The first 6 rows are patterns. Each new row is the sum of 2 different patterns, raised or lowered, with some noise. Before adding, each is slid sideways (what falls off one end comes back at the other) and multiplied by a number that may be negative. Names go in the order of the patterns.
Some rows, each with the names of its patterns after it:
[ 21  -1  -3   1   2 -19   5 -11   8  -7   1  -4  -3   4  15   4 -12   0
  -6   6 -12   0  -5   6  -2   0  14 -14  11  35]
(2)
[-10   9  29 -11  -3  -1 -16   7  31 -19 -13  -4   9   0 -12   0  -9 -21
  -3  -3  16  12  37 -17  -7  -5  12   6   6  24]
(1)
[-13  35  13   7  18  -7  19   0  13   2  19   8 -10 -30 -16  -3  -9   9
 -12 -16  10  -1  26   0  10   1  -8 -19 -34  -4]
(0)
[-17 -11   3  -2  -6  -7  -5  14 -12   3  -3 -12   1  -4   6   5  18  25
  14   6  -5  -2  -4  -3   1   2   3  -2  -1 -37]
(4)
[  1   9 -37 -11  -1   2   1  16   3  -6  29   6  17 -23   0 -27  -6   9
  10   0   9 -13  16   2  -5   0   1 -12   5  37]
(3)
[ -9  12  -3  11   7  -6   5   5  -2   4   5   0  11  -6  -8   9   1  -5
  -5  12  -1 -27   4  22  -7 -23   8 -14  22   2]
(5)

New rows, each followed by the names of its patterns:
[24 54 18 36 10 31 22 30 22 10 36 35 28 21 20 20 24  7  8 -3 18 16 27 38
 13 36 56 40 21 21]
(2) (4)
[-41  -6  -7 -26  -9 -31 -16 -15 -17 -23  -9 -19 -29 -33 -35 -16 -17 -23
 -27 -24 -11 -29  -5   0 -18 -35 -17 -13 -42 -10]
(0) (5)
[  5  -2   0  -3 -21   2  19  33   5  22 -30 -13  13 -12  19 -32   2 -28
  -3 -12   0  10  33  10  14  12  -9  11  18 -15]
(0) (3)
[-16   0 -10  -3  -3  -7  -5  17   3  28  -3  20   6  -6 -10 -22  -6  -4
  52  13  13  -1  -8  16   4  14  13  21   6  10]
(0) (3)
[-10 -24 -24 -15   3  -6  -7 -33 -37 -26 -65  -3 -22 -20 -28 -30 -31 -42
 -13 -32 -50 -18 -15 -15 -13 -28 -48   1 -17 -16]
(1) (5)
[24 12 20 16 37 25 44 17 29  7 -6  1 35 14 21 26 40 19 42 14  3 22 20 56
 27 11 19 32 13 26]
(2) (3)
[  0  -2 -15   7  -1   1   0  -5  -6  -7 -14 -19 -27 -14 -10   1   2  -7
   3  11   3  -8  -5  -4  24   1   4 -12   0  -4]
(2) (4)
[-24 -38 -32 -22 -25 -27 -17 -25 -27 -23   2 -33 -44 -18 -15 -23 -21 -71
 -43 -17 -34 -24 -36 -18 -23 -22 -36 -18 -30 -27]
(2) (5)
[  1 -11 -10   2  15  38  26  37 -20  -7  -8   7   6   8  21  -8   6 -13
 -26 -13   2 -15  -1  19 -20   3 -15  12  -3 -22]
(1) (4)
[ 18  18  19  23  -8 -11  15  22  15  15 -11  18  18  25  15  14   9  13
  -2 -11  12   2  34  21  12  30  14  21  13  25]
(0) (5)
[14 21  0 20  9 25 18 22 21 13  5 12 26 20 39 23 30 16 22 17 23 20  2 32
  9 -5  8 17 22 13]
(2) (4)
[  7  29  13 -14   9   7  38  13  41  18  -1   5  16  16  33  18   8  19
  17  20  30  16  -5  13  12  65  22  16  15  10]
(1) (3)
[36  0 28 32 45 28 26 -7 28 24 13 28 16  3 35 56 41 32 -5 13 16 14  4 34
 18 40 57 33 50 -2]
(0) (3)
[-10 -23 -13 -10 -24  18   5   1  13  -9  -9   7   9   0   1   1  -2 -16
  -6   6  -5   2 -17 -17 -17   5  12   1  -4  -5]
(1) (0)
[ 31   6  12  14  -9   8  -1  49  26   9  33   1  36   8  27  13  29  24
  13 -11  -8  11   1  24  -3  -3  21  15  36  13]
(2) (0)
[16  3 17  5 40 32 21 35 25 32 19 17 11  9 32 16  1 -1 14  7 11 16  1  7
 23 35 18 32 14 -5]
(1) (0)
[ -6 -23 -42 -59 -31 -31  -3 -26 -33 -13 -20  20 -25  -4 -16 -30 -31 -47
 -13 -20  31  17   3   6 -25  -1 -18  -4 -12   3]
(0) (4)
[  9   6   6  13   9   5  14 -24  -3  -6  15  10  16  10  -3   0   0  -3
  17   7  10  10  10   2  18   9 -21   5  -8  28]
(0) (3)
[ 9 23  9 -2 30 18 -1 29 27 -4 12 30 11 27 18 16 26 21 36 23 15 11 14 -6
 28 23 20 18  9 11]
(1) (5)
[  4  26 -42 -14  -4 -11   3  32 -12 -16  19   9  10 -30  -2 -31 -22   4
   4   8  12  11   1  -4 -11   6   2  -7  18  21]
(1) (3)
[ 36  16  24 -10  10  -9  24  26  24   9  19   2  28  15   1  16  10   1
  20  41  13  17 -23  -7  -2   7   9  25  15  10]
(4) (3)
[-14  -1 -23 -32  -3 -18 -32 -57 -24 -32   2   5 -16 -19 -14   4 -15   8
 -20 -20   6 -15 -41 -37 -16 -14  -7 -19 -15  -3]
(1) (0)
[ 22   9  52  25  24  14  19   2  15  21 -14  18  -2  21   8  41  24   9
   8  25   7  34  -1  18  21  19  17  25   7 -17]
(2) (3)
[  3  23  -2  18   2  23  17  26  27  17  20 -20  17   0 -27   0   2  16
   3  10  18   5  27  23  28  13  21   9  15   9]
(2) (0)
[ 16   1  -7  18  -5  14   2  -2   2   5   0   0  -3  -2  14  -5  -3   4
   6  -5  -2   5   1 -21  -4  23 -10 -34  -4  -9]
(2) (5)
[ 35  26  13  51  32  34   1  24  -1  13  31  45  19  19  13  49  19  24
  15  22  16  22  57  19  28 -10  11  20  25  21]
(3) (5)
[  0  -7 -20   1   7 -13 -11 -12  -1  -3 -14  -6 -10 -18  -4 -13  -3   3
  13 -18 -14  -4  -1 -16  -3  15 -15 -12  11 -19]
(1) (5)
[50 19 29  0  9  7 -1 16 19 40 22 36 32 25 17 18 14 17 33 27 13  5  2 26
 15 21 11 10 17 18]
(0) (3)
[ 31  11   8  22  11  29  11  13  35  29  10  14  18  14  11  11   0  24
   9   9   5  20  14  -2  18  24   5 -10  23  -6]
(2) (5)
[  5 -12 -12   5 -22 -14 -14   0 -18  -1 -21 -22 -29 -29 -16 -28 -15 -20
 -28 -12 -15  -3 -18 -10 -20 -19 -23 -37 -19 -21]
(0) (5)
[-39 -16 -43 -24 -34 -38 -29 -38 -43 -18 -13 -20 -19 -34  -2 -17 -24 -30
 -38 -25 -30 -23 -23 -22  -3 -14 -14 -47 -36 -21]
(2) (0)
[ -1 -19 -24  -7  -4 -10 -14 -22 -16 -32 -19 -23  -7 -10 -21   2 -23 -44
 -33 -12  -9  14  -2  11 -20  -4 -16  -2 -11 -21]
(2) (4)
[ 69   6  20  -1  28   1   4  26  19   0  24  10  45  32  50   4  14   6
  33  49  26  48 -15  19  45  11  16  29   7  22]
(1) (3)
[ -8  28  16   4  20  11  19  31   7  19  11  24   9  12  52  19  21 -18
   8  13  24  10  22  24  10  37  15  39 -11  -9]
(3) (5)
[10  3 -3  5  1  1  8 12 24 16 22 -4  2  3  8  9  9 16  0  9 -1 -8 -1  7
  0  5 13 -4  8 -2]
(1) (4)
[24 17 13  4 18 15 37 27 23 28 -4 18 15 28 19 25 21 13 17  5 22 15 18 17
 12 29 23 43 36 33]
(0) (4)
[ -9   2  -8   7   2   3   3  31  15  14   3  -1  12  24  -5   7  -4  -7
   8  35  30  21  32  11  18 -40  -1  -9  -2   5]
(2) (0)
[ -8 -26 -26 -33 -29 -38  -5 -40 -48 -18  -5 -32 -35 -22 -66  -8 -31  -2
  -6 -27 -18 -21 -44 -24 -16 -52 -25 -34  -4 -18]
(3) (5)
[-13 -24 -27 -38 -33 -32 -43 -12  -4 -19 -32 -15 -31  -8 -16 -24  17  -7
  -4 -17 -23 -11 -10 -18 -28  -7 -21 -10 -13 -26]
(4) (5)
[21 25 -5 -4 13  6 10 -2 16  2 -6 21 -5 32 49 56 -3  4  6 21 -1 18 18 10
 10 35 -1  6 14 10]
(2) (1)
[ 11 -11  17  -4   6  12  -4  14  25  -1 -14  -8  -8   6 -29  -8  -7   4
   7  -2   0  -4  -3   2 -20 -16 -11  16  11 -10]
(2) (0)
[ -3  -1  10 -29 -20 -16 -26 -10  -4 -24 -30 -20  -4 -18 -23 -22 -27 -44
 -36 -30 -11  -7  10 -27 -21 -22 -10 -18 -12   1]
(1) (4)
[ -8 -10   4 -11   3  12 -24   2 -31 -12 -18  -8  -8  12  42  -5   9 -62
 -26 -16 -23  -2 -17  -6 -23   8 -21  -6 -13  18]
(0) (3)
[ 15  36  20  20  20  26  31 -11   4  33  17   3  31   9  57  23  22  31
  26  34  34  18  26  20  18  35  29  27  31  26]
(2) (5)
[-14  -7 -21 -24 -33 -36 -13 -26 -30 -15 -21 -13  -8 -11 -35  -3  -9 -16
 -28 -32 -13 -21   1   0 -13  -8 -30 -17 -36  -5]
(1) (0)
[  7  14 -10  45  28  31  23  18  11   5  43  14   2  27  28  30  37  20
  -8  42  39  29  15  26  37  24  35  41  33  33]
(1) (5)
[ 11  18   1  17  -1  23  15   6  20  38  31   9  24  39  19   4  21  40
  -3  30 -10  14  31  14  39  10  17   7   7   8]
(0) (5)
[-25 -54 -13 -21 -10 -33 -45 -24 -25 -20 -45 -41 -22  -5 -19 -15 -20 -49
   2  -6 -24 -27 -18 -14 -18  -9  -6 -13 -23 -41]
(1) (5)
[ 7  9 -7 12 23 23 -2  1  8  8 -6 14 -4 -6  0  4 21  7  9 15  9 -9  4  5
 -4 -5 -2 14 10 18]
(2) (3)
[ -7 -13  -9 -11   3  -9 -18   6  -2   1   3  -1 -16   7   7   7  -1  -9
   9  22   3  -3   9  20 -16   3 -42  10  12  -6]
(1) (5)
[-25  -7 -14 -25 -27  -4 -19  -8  -8 -29  -5 -18 -21 -39 -44 -27 -23  -8
  -7 -11 -14 -24 -26 -36  -8 -14  20  -4  -9 -23]
(1) (4)
[  9  17   4  12  18  15  31   7  -8  -6  20  22   8  14  18  10  18   9
  23  21  30  20  16 -12   7  20   7  22   1  23]
(2) (0)
[  7 -11  -8  21  20  40 -11  11 -50 -17  -3 -14   5 -15 -11  -5  -2 -23
 -10   8  19  17  22   6  -4 -10   8 -11  -1 -27]
(0) (3)
[-21   4  -4 -19 -17 -14  -6   9 -11  -8  -7 -12 -15  -9  -8 -14 -15 -22
   5 -10  -3 -13  -7 -16 -30 -13   9 -23 -27  -4]
(3) (5)
[-13   3 -15 -23 -44 -53 -43 -19  16  -4 -20  -6 -29 -16 -13 -13 -34   3
  -9 -25 -34 -34 -40 -15  -3 -25 -36 -10 -12   4]
(1) (0)
[  2  18   3  28  37   8  10 -19   2  -7   2  11  21  32   7  14 -53 -19
 -11  -8   7 -16  -2 -10  14 -20   0  10  18  19]
(0) (4)
[ 11  -5  -6   5  -4  13  -9   0  11   8   1  14   3 -21  -1  -2  44  11
  -3   7  12 -11   7  -1 -18   3 -14  24   1  23]
(3) (5)
[ 27  15   6  -3  -3  19 -11  -7 -10  13   6  26  12   3   9  28   0  26
 -33  -5   8  -6  10   6   1 -40   4 -19  36  24]
(0) (3)
[  4  21  33  19  13  27   3  11  26  12   9  -2   3   3  14  11  27  31
  12  23 -17   0   6  -4  15  -3   8   3  11  -6]
(0) (5)
[-15 -25  -2 -20 -25 -18 -22 -27 -24 -39 -41 -12 -20 -21 -24 -28 -47 -34
 -25  -7 -30 -18 -22 -23 -25 -29 -35 -30 -21 -30]
(1) (3)
[-19 -17 -14 -28 -14 -21 -14 -17 -22  -4 -23 -13  10   3 -15 -23 -13  -2
 -30 -23 -21   1 -25  -7 -30 -19  -7 -10 -11 -30]
(2) (5)
[ -1  18   0  10   5   0 -13 -23 -37 -25  18  16   4   8  -8  12  16   0
   6  12  -4  -4 -22  -4   6  13  34   8  -2   4]
(0) (4)
[  4 -13  14  27  -2  -1 -23  -2  16  -6   5  -7  -2  20  -5   3   7  -4
   2   4   0  15  24  14  14  14   7  -5   5  30]
(4) (5)
[-25   2  -2 -28 -14   1 -34 -15  18 -26  -5 -37 -40 -26 -18 -10  -2 -22
 -22   6 -23  -3 -43  -8 -35  -1 -18 -11 -21  -2]
(1) (3)
[-28   7 -25 -30 -10 -26  34  -2  -1  -6 -15 -21  -9  -6 -34 -13 -26  20
 -12   9   1 -18 -24 -13 -10   1 -44  -8  11 -15]
(3) (5)
[ 11  31   6  21  34   6   3 -37   1   2  38  21  25  26   3  43  16  31
  -2  26   2   1  -5   6   9   9  10  13   0  15]
(0) (3)
[11 25 61  6 31 12 -2 12 16  2 34 45 -6 24 17 35 -2  3 -5  3  2 19 12 35
 16 60  1  5 10 26]
(1) (3)
[13 19 28 -7  9 50 19  4 41  7 24 39 25 38 15 34 39 18 34 42 24 30 18 17
 11 29 21 34 16 15]
(1) (5)
[ -3  -5   1  -7  -9 -10  -2  13  -3   0  -5   4  -5   9  20  -5   0 -12
   7  -5  11   1  -4  -4  -1  -5 -19 -20  -9   4]
(4) (3)
